The same things were measured in two ways. Each way mixes the same 8 hidden numbers, adds some noise and spreads widely along 5 directions of its own, which tell nothing about the thing.
Some things both ways: the first way, then the second way.
[ -6  -3  -6  12  -7   6   9  13 -24  -3  -6  -3  -3   1  -4  -2 -14   6]
[  4   8  -4   0  -6   6  -1   1   4  -5  13   6   1  -1  10   1   8 -11
   1  -3  -4   0  10  -2   5]

[-12  -2  -1  -9   0  -2  13  10 -11  12   3   3  -1  -3  -9  14 -18  -1]
[ -4 -14  -2   9  -5   3   1  11 -12   7 -24  -2  -1  -2   7  -5   0   3
  -2  -1  -6  -3  -1  -2  12]

[  0  11 -12   3  13  -8   5   0  -9 -18  -9   0 -10   6   6  -1  -3  -3]
[  0   6  23   3   9 -22   3  -4  18  -6 -11   4   3  14 -10  -3 -10 -14
  17  10  -2 -14   7   5  21]

[ -7  15 -12  -1  -1   0   7  -3   6  28  -3 -15   7   0  19  -1 -10  -4]
[ -5  17  13   0   8 -10  -4 -12  10  -8   7  -2  -7  16   5  -1  -1   6
  16  14   4  -6   1   2   4]

[-11  13   1   8  -7  14   3  -6  -6  30  -6  11  15 -18  -2  -2 -21   2]
[  5 -11   0   0  -3   1 -13   4 -11  15  10  -5  -2  -4   8 -11  -1  14
  -3  13   0  -1 -17  -1 -11]

[-15  -5   2  -5  -7  -8  -4   3  -8  -3   3   8   1   6  -7  15 -22   1]
[  8  11  -4  10  -6  -5 -11 -10   8   3  -4   6  -2  -1  -7   0  -4  -4
  12   8   0  -6   9  10  12]

[  0  24   4  10   8   3 -11   9   4   3  -4  12   5  -6  -1  -2  -3   1]
[ -2  -5   1  14 -17  -6   1 -10   7  -6  -1  -7  -7   5  10   3   1 -21
 -13 -12  -6  -4   0  -1   7]

[  2   6   6  -4 -17  18 -26  11  16   3 -15   1   6  -8  -5 -10  25 -11]
[ -8 -15  -7   0  -6  15  12  14 -17  11   8  -8  -6  -4  13   9   8   9
 -17 -12   1   5  -5   0  -3]

[-17   1  -6  -3  -1  -3  -3  19  -4   3 -13  -7  -3  -1  12   2  -9  -9]
[ 14  14   0  -8  -7  -3   6   6  15   0  15  15  10 -17  -6  -3   1  -7
  11   8  -2   2  24   6  18]

[-6 15  1 10  3  8 -5 13  9 22  3  5  9 -8 -3 -3 -7 -6]
[ -2   1  -4  -1 -18   8  17  -4   3 -15  -5   1  -3  -3  15   6   3  -2
 -17  -9  -7   9   0  -8  -1]

[ -1   2  10 -22   0 -16  12  10  -6   2  18   3   5  -4   0  24  -9   6]
[  8   0  -7  14 -10   3 -24  -6  -6  13   4  -6 -11   2  -3   0   0  -1
   9  13   5 -12  -7   6  -9]

[-13  19   1  -2  -8   7 -10 -19  -2  12   0  -5   4  12   8   9 -35  17]
[ 11   9   6  -2   0 -19  -6  -8  24   0  19  -1   8 -17 -10 -11  -5 -12
   7  10   2   0  15  10  14]

[ -7  15   5  -8   4  -9 -11   2   3   1  -7  13   6   1  -6   8 -10   5]
[ -5   8  14  -9  12 -12   3  -7   4 -11 -14  -6   2   7   1  -2  -6  15
  12   8   0  -2  -2   2   6]

[ -3   0 -13  -5   2   5  10  15  -3  -3 -10 -18   0   0  11 -19   3 -17]
[ -1   7  17  -4   6 -13   7   4   9 -11 -29  -2   4  -4 -13   2  -5  -5
  22   7   1 -11  21   2  24]

[ -3   8  -2   0 -13   6 -17  11   4  15  -8  -6  10  -2   1  -6  -6 -12]
[ -3  -6 -11  -7   1   7   7   3   0  -8 -17  -3   5 -11  -2  -3   1   6
  -5  -8  -4   4  -8   6  -8]

[ -3   5  -4 -12  14 -13   0  18   0   0 -10  15   3 -11  -9   1   0 -22]
[  3 -13   2  15 -11  -8  -4   1 -12  17 -11   0   1  -8  13  -6  -6   6
  -8   3  -9   2   4  -1  24]

[  5  -4  -8  16  -8  12  -6   9 -16 -26 -15  -2   1   7 -16 -29   4 -10]
[ -3   3   9  -6   7  -9  14   5   9  -5 -27  -6   1 -11 -17   0 -10   7
  12  10   5  -5   8   7  13]

[  1  11 -13  12  17 -11  16  19 -20  -4  -3  -2  -8   7  -3   0 -13   1]
[ -4   0   6  -5  -2  -3  25  12  14 -12 -18   5   3  -7   3 -10  -3  -3
  -3   4  -5   4   8  -3  16]

[-19   8  10   6 -18  17 -16  -2  -9  19  -6  14   8 -11  -8   9 -28  10]
[  5   4  -8   2  -1  -1 -19 -15  -1  -2   6  -2   3   5  -6   8   2  -6
   6  -8  -2  -7  -7   8 -12]

[-17   4  -7  25  -2   2  -7  10  -6   3  -9   3   0  12  -5  -5 -20   4]
[ 0 13 -8 -1  0  8 18  4 18 -4 12 10 -1 -7  0 -1  1  0 -5 12  4 12 10  1
  2]

[-13  19   5   9   6   5 -14  14  13   5  -8   4  14  -1   6 -15  -6   0]
[ -2   2   6  -8   3  -2  14   5  13 -14 -27  -7   0 -13 -13  -4  -5   0
   6   9   5  -1   3  -1   0]

[ -9  -2  -1   4  -8  16   1 -14  -5 -18   1   2 -13   4   0   4   1   6]
[  4   3  14   7   8  -6  -5   2   7  11  11   7  -3  21 -21  13  -5 -17
  17  11   6 -20   1   5   0]

[-19  20   6 -13   6  -6  -6  -4  -5  15   4   8   5   4  -3  21 -43  13]
[  7   2   1 -13  15 -11  -2  -9  13  -9 -14   1  16 -12 -17  -6 -11   3
   5   5  -3   4  -2   5  -5]

[-21   5   6 -14   1   5  10   3  -4  10   9   0  -1  -2   1  17 -24   9]
[  4 -14 -11  -1  10  12  -7   9  -9   7   1   7  12  -2  -6   4   2 -11
  -7  -1  -5   4  -7  -9 -19]

Other things, the second way, with their names:
(765): [  3   2   1  -7  -9   4   8   8   4  -6  -7   0   0  -5 -10   6   3 -11
   6  -5   0 -10   3   5  -1]
(48): [ -2 -12   8  -2   2   0   0  12 -12   6 -14  -5   2   0  -3   8   0  -2
   5  -1  -1  -7   4  -5   7]
(255): [ -6   5  -4   8   8  -1  -4 -12   2  -4   5   7   2  16   7   7   1  -4
  -2  -4  -5   2  -5   0  -1]
(637): [  1   3   1   8   4   7 -16   7 -10   5  -1   9  -2  16   5   0   7  -8
  17   9  -2 -12   2  -6   1]
(700): [  5  12   6  -2 -12  -5  -4   2   5  -7  -6   0  -2  -5   6  -8   6   0
  19   1  -4 -12  13  10  20]
(547): [  1  -8  -7 -11  17   1   6  -3   5  -4  -7   3  18  -8 -18  10  -5  -6
  -8  -7  -3   8  -3  -1 -13]
(84): [  5  -1  -5   0   3  -4 -15   0   3   3  -1 -20  -1 -25 -16   7   3  -9
  10  -1  13  -4  18  10   4]
(386): [ -5 -11 -14   8   8   5  -6  -8 -11   4 -17  -2   5   6  -4  11  -3   4
  -9 -11  -6   4 -14   1 -13]
(879): [  5 -14 -12   0  13   5  -3   5  -4  17   1   5  10 -11 -12  -1  -7   9
 -11  10   0  10 -12   0 -16]
(721): [  9   1   3  -1 -10  -4   4   5   3   6  10   7   7 -15   4  -2   1  -5
  -2   2  -5   4  19  -1  20]
(33): [  7  -6  -6  -4  -7   7   2  19  -7  11  -2   3   4 -23   2 -10   3   7
   1   9  -1   4  10  -1   9]
(167): [  6  -5   3  12  -3  -8 -14  -5   5   8 -10  -8  -8   1 -16  -2  -9  -8
   7  14   6 -13  -8   6  -4]
(455): [  1 -15  -7   8  12   7  -5  -1  -9  18   6   0   2   6 -20  23  -6  -8
 -12  -1   5   0  -9  -4 -22]
(368): [  9 -10   6   4 -11  -4  -4   7  -5  16   3   0  -1  -9   8 -14  -6   9
  -4  19  -2   1  -3  -3   7]
(326): [ -1  -4  -4   2  -1   3   6   6   3  -1 -25  -6  -5 -12  -4  -7  -5   9
  -1  13   3   3  -2   0   1]
(598): [  6  18   6   1  -7 -10  -9 -14  12 -12   2  -2  -2   4  -4   6   3 -13
  19  -3   0 -13  15   9  11]
(241): [  4 -10  -8  -8  -3  18   6  18 -13  11   5   6   5  -9   2   0   5   8
  -5   2  -2   3  -6  -4 -12]
(747): [ -8   7  16   0  -5  -3  14  -8  -1  -8 -13  -9 -11  18  -8  26  -7   2
   4  -3   5 -11   1  -1   2]
(759): [  5   1   9  -6  -9  -3  12  10   4   3   2  -3  -1 -18   1  -6  -3   8
   2  16   4   3  13  -1  15]
(146): [  5   9  -3  -9  10   8 -16  -1  -9   0   9   9   9   7   0   3   7   4
  19   2  -3  -6  -1   1 -11]
(665): [  2   4  12  12 -22  -4   6  -3   4   0   7   3 -12  13  14   0  -1 -10
  -4   7  -3  -7   3  -6  12]
(437): [  1   2 -14   5  -2  12 -12  -3  -8  11  27  -4  -6   0   8   8   9   3
  -4  -2   4   2  -3   5 -11]
(38): [ -3 -16  -1   6   7   3  -8   6 -14  14  13  -1   1  10  13  -4   1   5
 -12   8  -2   4 -16 -11 -12]
(764): [  1  17   7   7 -11 -10   8  -7  17  -4   5   4  -8   3   4  -1  -2  -3
   8   9   1  -3  15   8  24]
(14): [  0  -1 -14   6   4   2 -15 -12   6   2  19  -6  -1   4   0   0   6  -8
  -5  -6   3  -1 -13  11 -17]
(565): [ -7  -6   1   3   2   4  -4  -3  -9  -8 -14  -2   0  17   2  10   4 -10
   1 -13  -6  -9 -10  -4  -9]
(343): [  2  -8 -13   3  -2   9   0  -2  -9  16   2  -3  -3  -4  -9  10  -6  15
 -10   5   5   4 -17   7 -18]
(792): [  8 -11  -6  12  -9  -1 -18   8 -14  17 -15  -7  -2 -16  -2  -6   1   1
   8   4   0  -9   6   7  13]
(609): [ -2  12   9  -7  -6  -8  13   8   6   2   2   0  -4 -10  10 -13   0  25
  15  15   2   0  10  14  27]
(479): [  3   6   7 -12 -11  -1   3  12  -3  -7  -9  -8   1 -25  12  -9   7   8
  13   4   0   1  24   0  24]
(890): [ -6  -3  -4   5  20  -7 -16 -18   2  -4   7   6  14  23   2   3   1 -12
  -1 -17 -11  -3 -17   6  -9]
(157): [  4  -8  -6  19 -23  -8 -12 -12  -6   7  -8  -9  -4 -13  13   2   0 -10
 -13 -11  -7   1  13   1  23]
(469): [ -9   0  12  -2   5  -8   5  -3  -5 -10 -13   2   7  14  13   5   0  -1
   2 -11 -11  -2   4  -6  17]
(145): [  6  -7   5   8 -11  -8  -6   7  -6  17  -2  -5  -4  -6  -7   0  -3  -1
  10   3   2 -14   5  13  18]
(594): [  5   3   2  -3 -14  -1  16  13   4   6  -5   5   1 -14  -7   0  -1   2
   8   2   0  -5  13  13  20]
(216): [ -2 -13 -13  20 -21  11   8   9 -12  10 -24   4  -8  -4  10   3   1  -6
 -15  -7  -9   0   3  -2  14]
(914): [  4  15   2  12 -10  -7  -3   0  19  -9 -16  -1 -12  -4  -7  -6   1 -19
  21  11   6 -14  20  10  21]
(270): [  4   4   3  -7  -3  -3   3   4   7  -8   7   8  11 -13  20 -18   6  -2
  -1   5 -10  11  14  -8  16]
(5): [ 4  4 -2  2 -8 -2 -1 -5  9 -4  0 -1 -2 -6 -1 -4 -1 -3  1  5 -1  0  0  3
  0]
(600): [ 14   7  -9   3 -14   1   0  -3   5  10  11   4   1 -23  -1  -1  -4   6
  -4  14   2  11  15   3  10]
(271): [  0  -9  -3   4   6   0 -11 -15  -7   4  -9 -13  -2   3 -15  22  -9   1
  -8  -3   5   1 -11  -2 -21]
(133): [ -5  -6  25 -18  23 -15  11  11   0  -2 -19  -5  12  -3  -9  -4 -11  19
  13  17   1   0   3  -6  10]
(359): [ 17   1   1  -5 -13  -9  -6   2   9   8   8  -6   5 -32 -10 -10  -4  -1
   3  12   4   1  14   8  10]
(408): [  7  -3 -16   4 -10  18  -2   6   3   9  15   0 -11  -8 -11   2   3  -7
  -7  11  10  -2 -13   5 -28]
(198): [  2   2  12   5  -5  -4   2   6   1   7  -1   8  -5  15  -3  -1  -5  -1
  13  12  -1 -15  -3   4   8]
(82): [  6 -17 -18   3  -3  12  -5   3  -7  16  13  -1   5 -13  -4   2   0  -2
 -21   0  -1  10 -13  -3 -23]
(47): [ -3  -7  -7  17  -8  -1  -4  -8  -1   4 -12   2  -4  13   2   0  -2  -6
  -5  -9  -8  -8 -16  10   0]
(487): [ -3  -1   6   4  -1   3   1   7  -7   9   0   4  -6  16   2  -2   0   8
   9  10   0 -11 -13   5  -1]
(403): [ -2  -5 -11  14 -11   2  -4  -8  -9   9   6   1  -2   5  14   6   4   0
 -12 -12  -8   3  -3   4   8]
(292): [ 1 -1  3 -7  7  7 -4  7 -7 -2  8 12  9 12  6  4  6 -9  7 -3 -9 -3 -1 -9
 -6]
(751): [ -1  -4  -2   1  15  -1 -13  -2  -5   2 -13  -4   4   0  -9   3  -2   1
   8   2   0  -3  -2   1  -5]
(491): [  5  -3 -17  -5  -3  11   6   2   8  -3  14  11   9  -8   3  -5   6  -9
 -15  -8  -8   9  -9   1 -15]
(65): [  3  -5  -9  -8   2  13   5   0   5  -8  -2  -1   2  -9   1  -7  -3   5
 -15  15   1  14 -17 -15 -33]
(417): [ 10   0   5  -2 -22   3   1   8  -6   4   8   8   1 -10  20 -10   3   2
  -2  10  -9   2   9 -11  12]
(247): [-3 13  4  3  1 -9  2 -9  9 -4  4 -3 -2  4 -3 12  1 -4  9 -7  2 -4 15 13
 17]
(897): [  3  -3 -15   9  -8   5 -11  -5  -3  10  15  -6  -3  -9   4   3   6  -3
  -8  -7   2   3   0   9  -1]
(171): [ -6  -5  -5  14   7   6 -15 -15 -12   1   0   2  -4  28  12  10   0  -4
  -9  -4  -7  -1 -19 -10 -18]
(842): [  2  12  15  -5  -1 -15 -11 -12   6 -11   9  -7   2   7   5   1   4  -6
  16  -5  -2 -11   8   6  13]
(587): [-13  -6  17  14   2  -4   8  11  -7   3 -16   0 -11  30   5  10   1 -12
  11  -3  -1 -19   2  -1  19]
(9): [  7   2   1   5 -13  -5  12   6   9  10   3   4  -3 -15  -5  -2  -5   1
  -1  11   2   0  13   9  21]
(235): [ -1   7 -11  10  -7  12 -10 -10   0  -5  -3 -12 -17   5  -7  16   4  -8
   3   1  11  -7  -3   2 -19]
(230): [ -2  -9  -1   7   7  -2  -5   1   3   4  10  -3   2   4   3   0   3 -14
  -6  -3  -1   0  -3  -3  -3]
(550): [ 11   4   9  -4  -4  -8 -10   0   5   8  17 -10  -4 -13  -9  -2  -3   3
  12  18  10  -6   6   6   1]
(887): [ -4  -1  -2  13 -10 -12   0 -10  -1   1 -16  -9  -2  -8  15  -1  -2   8
  -6  -8  -6   6  11   8  28]
(418): [ 3  1  3 -2 -9  6 -5  5 -6  3 19  4 -4 11 11 -2  7 -2  4  2 -4 -9 -9 -1
 -8]
(201): [  6   8  -9  -4  -4  17  17   4  10  -3  20  24   4   1   0   7   1  -9
 -12  10  -4  13   3 -12 -14]
(823): [  8  13  -9  -1 -12   7  -5  -6   3   3  19   3  -5  -8   3   4   4   5
   4   7   3   4   6   5  -4]
(677): [  3  -6  -2   3 -11   5   2  10  -3   4  -3   2   0  -9   8  -6   3  -5
  -4   0  -5   0   4  -3   7]
(100): [ 11   1   9 -10   1 -11   3   9  10   2   4   7  14 -18   4 -21  -5   5
   5  18  -5   5  11  -3  16]
(625): [-12 -13  -1   4   4   2   2  -9 -13  -4 -18  -6   0  16  12   8  -2  10
 -15 -12  -9   3 -22  -7 -12]
(683): [ 10  -6  -6  13 -22  -6 -16  -2  -6  14  13  -8  -3 -21  15  -8   5  -5
  -6  -3  -4   2  15   6  22]
(115): [ 11 -11  -5  -1 -17   6   4  12  -3  13   5  -1   0 -23  -3  -5  -1  -1
 -10   9   0   3   1  -2  -2]
(819): [ -1   7  -3  -2  -3   2  -1 -12  -1   1  12  -5  -4   2   0  14  -1  10
  -1  -3   3   2  -3   7  -7]
(718): [  4  -4 -11  11 -10   9  -2  -6  -2   7   4   1  -6   3  -4  14  -1  -9
 -11  -1   1   0  -6  -1 -12]
(504): [ 5  5  6 -8 -2 -1  1  3  5 -1 13  1  3 -4  1 -2  1  0  6  9  1 -1  3 -1
 -1]
(114): [ -5  -9  -2  -4  15   5  -5  -5 -10   4   7  -8   1   8  -2  12  -2  10
  -9   1   3   5 -16  -7 -25]
(608): [ -1  -6  -6   4   1   1   2  -8  -4   2 -10  -6   4  -6  -8  20  -4  -3
 -10 -12  -2   5   7  -1   2]
(826): [ -5   4  21  -3  11 -10   9   8   1   2 -15   6   0  15  -2  -3  -7  14
  19  16   0 -11   1   2  17]
(262): [  0  -5   1  -1   0  -6  -1  -2  -3  -2  -1   5  13  -1  12  -3   2  -4
  -5 -13 -14   4   2   0  13]
(367): [  0   7  19 -12  -2  -1  18   6   7  -9   1  -1  -1   0  -5  11  -2  -2
   7   8   4  -3  14  -8   5]
(527): [ 13  11   2  -8  -6 -13  -8  -8  10  -5   6  -1  10 -24   6 -14  -2   7
   7  11  -4   9  18   3  18]
(850): [ -1  16   8  13  -7  -4  -1  -9   9  -4  -5   5 -16  17   8  -5  -5   7
  12  21   1  -8  -2   1   7]

Some of these things the first way, each followed by its name:
[ -4  12  -3  14   1  -7 -18  20  -8  -7 -16   9  -1  -1  -1   0  -5  -5]
(491)
[ -8   7  17 -14 -13   8 -13 -10  20   0  19   5  10   3  -2  10  -6   6]
(115)
[  1   6 -11  -4   5 -12   3   3  -4  -9  -7  -7   5   6  11  -9  -5 -11]
(100)
[-11  -1   3  -4 -13  11 -13  -3   1  12  -1   7   5   0 -17   4 -20  -8]
(386)
[  9  18   7  -4  18 -23   4  13  12 -15  19   4  13   9   2  -2   0   2]
(65)
[-18   1  10 -15 -17  -7 -11   4  -3  11   1   3   4   1   4  29 -19  15]
(700)
[ -3   7  12  -5 -15  11 -18  -2   1   3   1  10   5  -1 -17   9  -7   6]
(819)
[ -7  -3  -7  11 -14  17  -6  -7  -2   7  -1  -3  -1   6 -10  -6 -13  -6]
(9)
[ -3  -1   2  -2  -3  -1   6  -9  -4  -3  13   8   1   4 -12  10 -12   1]
(171)
[ -1   9  -3   0  -4   6   9  -8 -19  -4   5  -7  -5   9  -3   6 -16  16]
(230)
[-10  16  11  -8   0   4 -18   6  17   9   0  11  10  -6  -1   3  -5  -5]
(82)
[-17   9  12  24 -15  18 -18   5   6  10   0  13  12  -5  -3  -4 -11  10]
(408)
[ -9   5   3   4  -3  11  -2  11 -13  12  -6  14   8 -11 -19  -4 -23  -4]
(157)
[ -2  -6 -10  14  -9  17   1   2  -5 -15 -13  -2 -11  -2  -3 -13  21  -9]
(587)
[  1  -3  11 -21 -16   1  -8  -5  -8 -16   6   6  -4   1 -13  20   0   6]
(145)
[ -3  11  11   8   2  21 -13   9   9  -9  -4  19   1 -12 -19 -10  15  -2]
(747)
[ -7  -3  -9   7  -6  -7  14  14 -15  -1   5 -17   0  12  11   1 -16   6]
(914)
[ -5   3 -17  15 -10  11   5  -4  -4  20  -2 -13   0   6   5  -7 -14  -7]
(764)
[  9  11   3  -8  10  -7   5   5 -11  -4   9  15  -2  -2 -22  14  -7  -1]
(625)
[  3   7  11 -24  -9 -12 -18  12   2  -6   2   1   2   3  -3  18   1   1]
(897)
[ -4  13   9  -5   7  -6   3   2  -4  -8  10  13   5  -1  -5  11 -13  10]
(167)
[ 15  -5  -8 -15  -9 -22  -1   8 -15 -15  -2  -9  -6  14  -6  15   7  -3]
(609)
[  6   9  -6   0   2   3  10  -7  18  12  16  -9   4  -1  13   0  11 -12]
(665)
[  2  15   2 -11  10  -7   9  22 -17   0  -1   1   5 -10   1   1 -12   0]
(359)
[-3  5 -8 -1  0 -8 -5  6 -4 -1 -7  0 -3  6  0  6 -6 -7]
(255)
[ -8  14 -13   1   4  19   5  -4   6  16 -19  -8   9  -8   8 -27  -3 -14]
(133)
[  1   2   0 -14  -6  -7  -1  32  -6  -6 -14 -10  11  -7   9 -14  11  -9]
(479)
[-11  -5   2  -2 -23  20 -11  -3  12  11  -1  -5   8  -3   1  -4   3  -8]
(241)
[  1   3   2 -15   0 -13   2   3 -28 -16   3   8 -12   7 -17  26 -21  11]
(262)
[ -6  -7   1 -27  -7 -14  13  16 -16  -2   3  -8  -3  -3   8  22  -7   0]
(146)
[ -4  -5   8  10 -12   0  -9  15 -14 -15  -5  14   5   0 -16   0  -7   4]
(823)
[  4  -2  -8  -4  -2 -17   9   2 -17 -21   3  -9   0  19   0   1 -12   4]
(270)
[ 10   4  -9   2  -3  -1  14  15 -14   0  -5  -5  -3 -13  11  -2  15  -8]
(418)
[-19  13   7   6  -4  19 -24  -2   2  -2 -11  12   2   2 -14  -6 -23   4]
(547)
[-30  -5  -2 -15  -9   1  14   1   9  26   3 -13   3  -4  25  17 -13  -1]
(637)
[ -8   6  13 -19 -16   7  -9  -3   9   5  16  -8  -1   4   5  23  -6  12]
(765)
[  1  -6  -3 -12  -7  -2  23  -3  -4   8  21 -10   4   1   3   9  -8  -3]
(417)
[ 11  -1  -8 -14  -4 -10   2   9 -17  -1   1  -4   0  10 -18   4 -11 -10]
(887)
[-17  -2   2 -10  -6   2  18  -1 -19  -1   8  -1 -10   1  -1  24 -20  16]
(292)
[ -8   5   6 -24  -4  -7 -10  -6  10  -5   5   2  -4   8  -3  21  -4   2]
(469)
[ -9   4   1 -15  -2  -2   4  10  -6   4  -4  -4   4  -1   2   4 -13  -1]
(751)
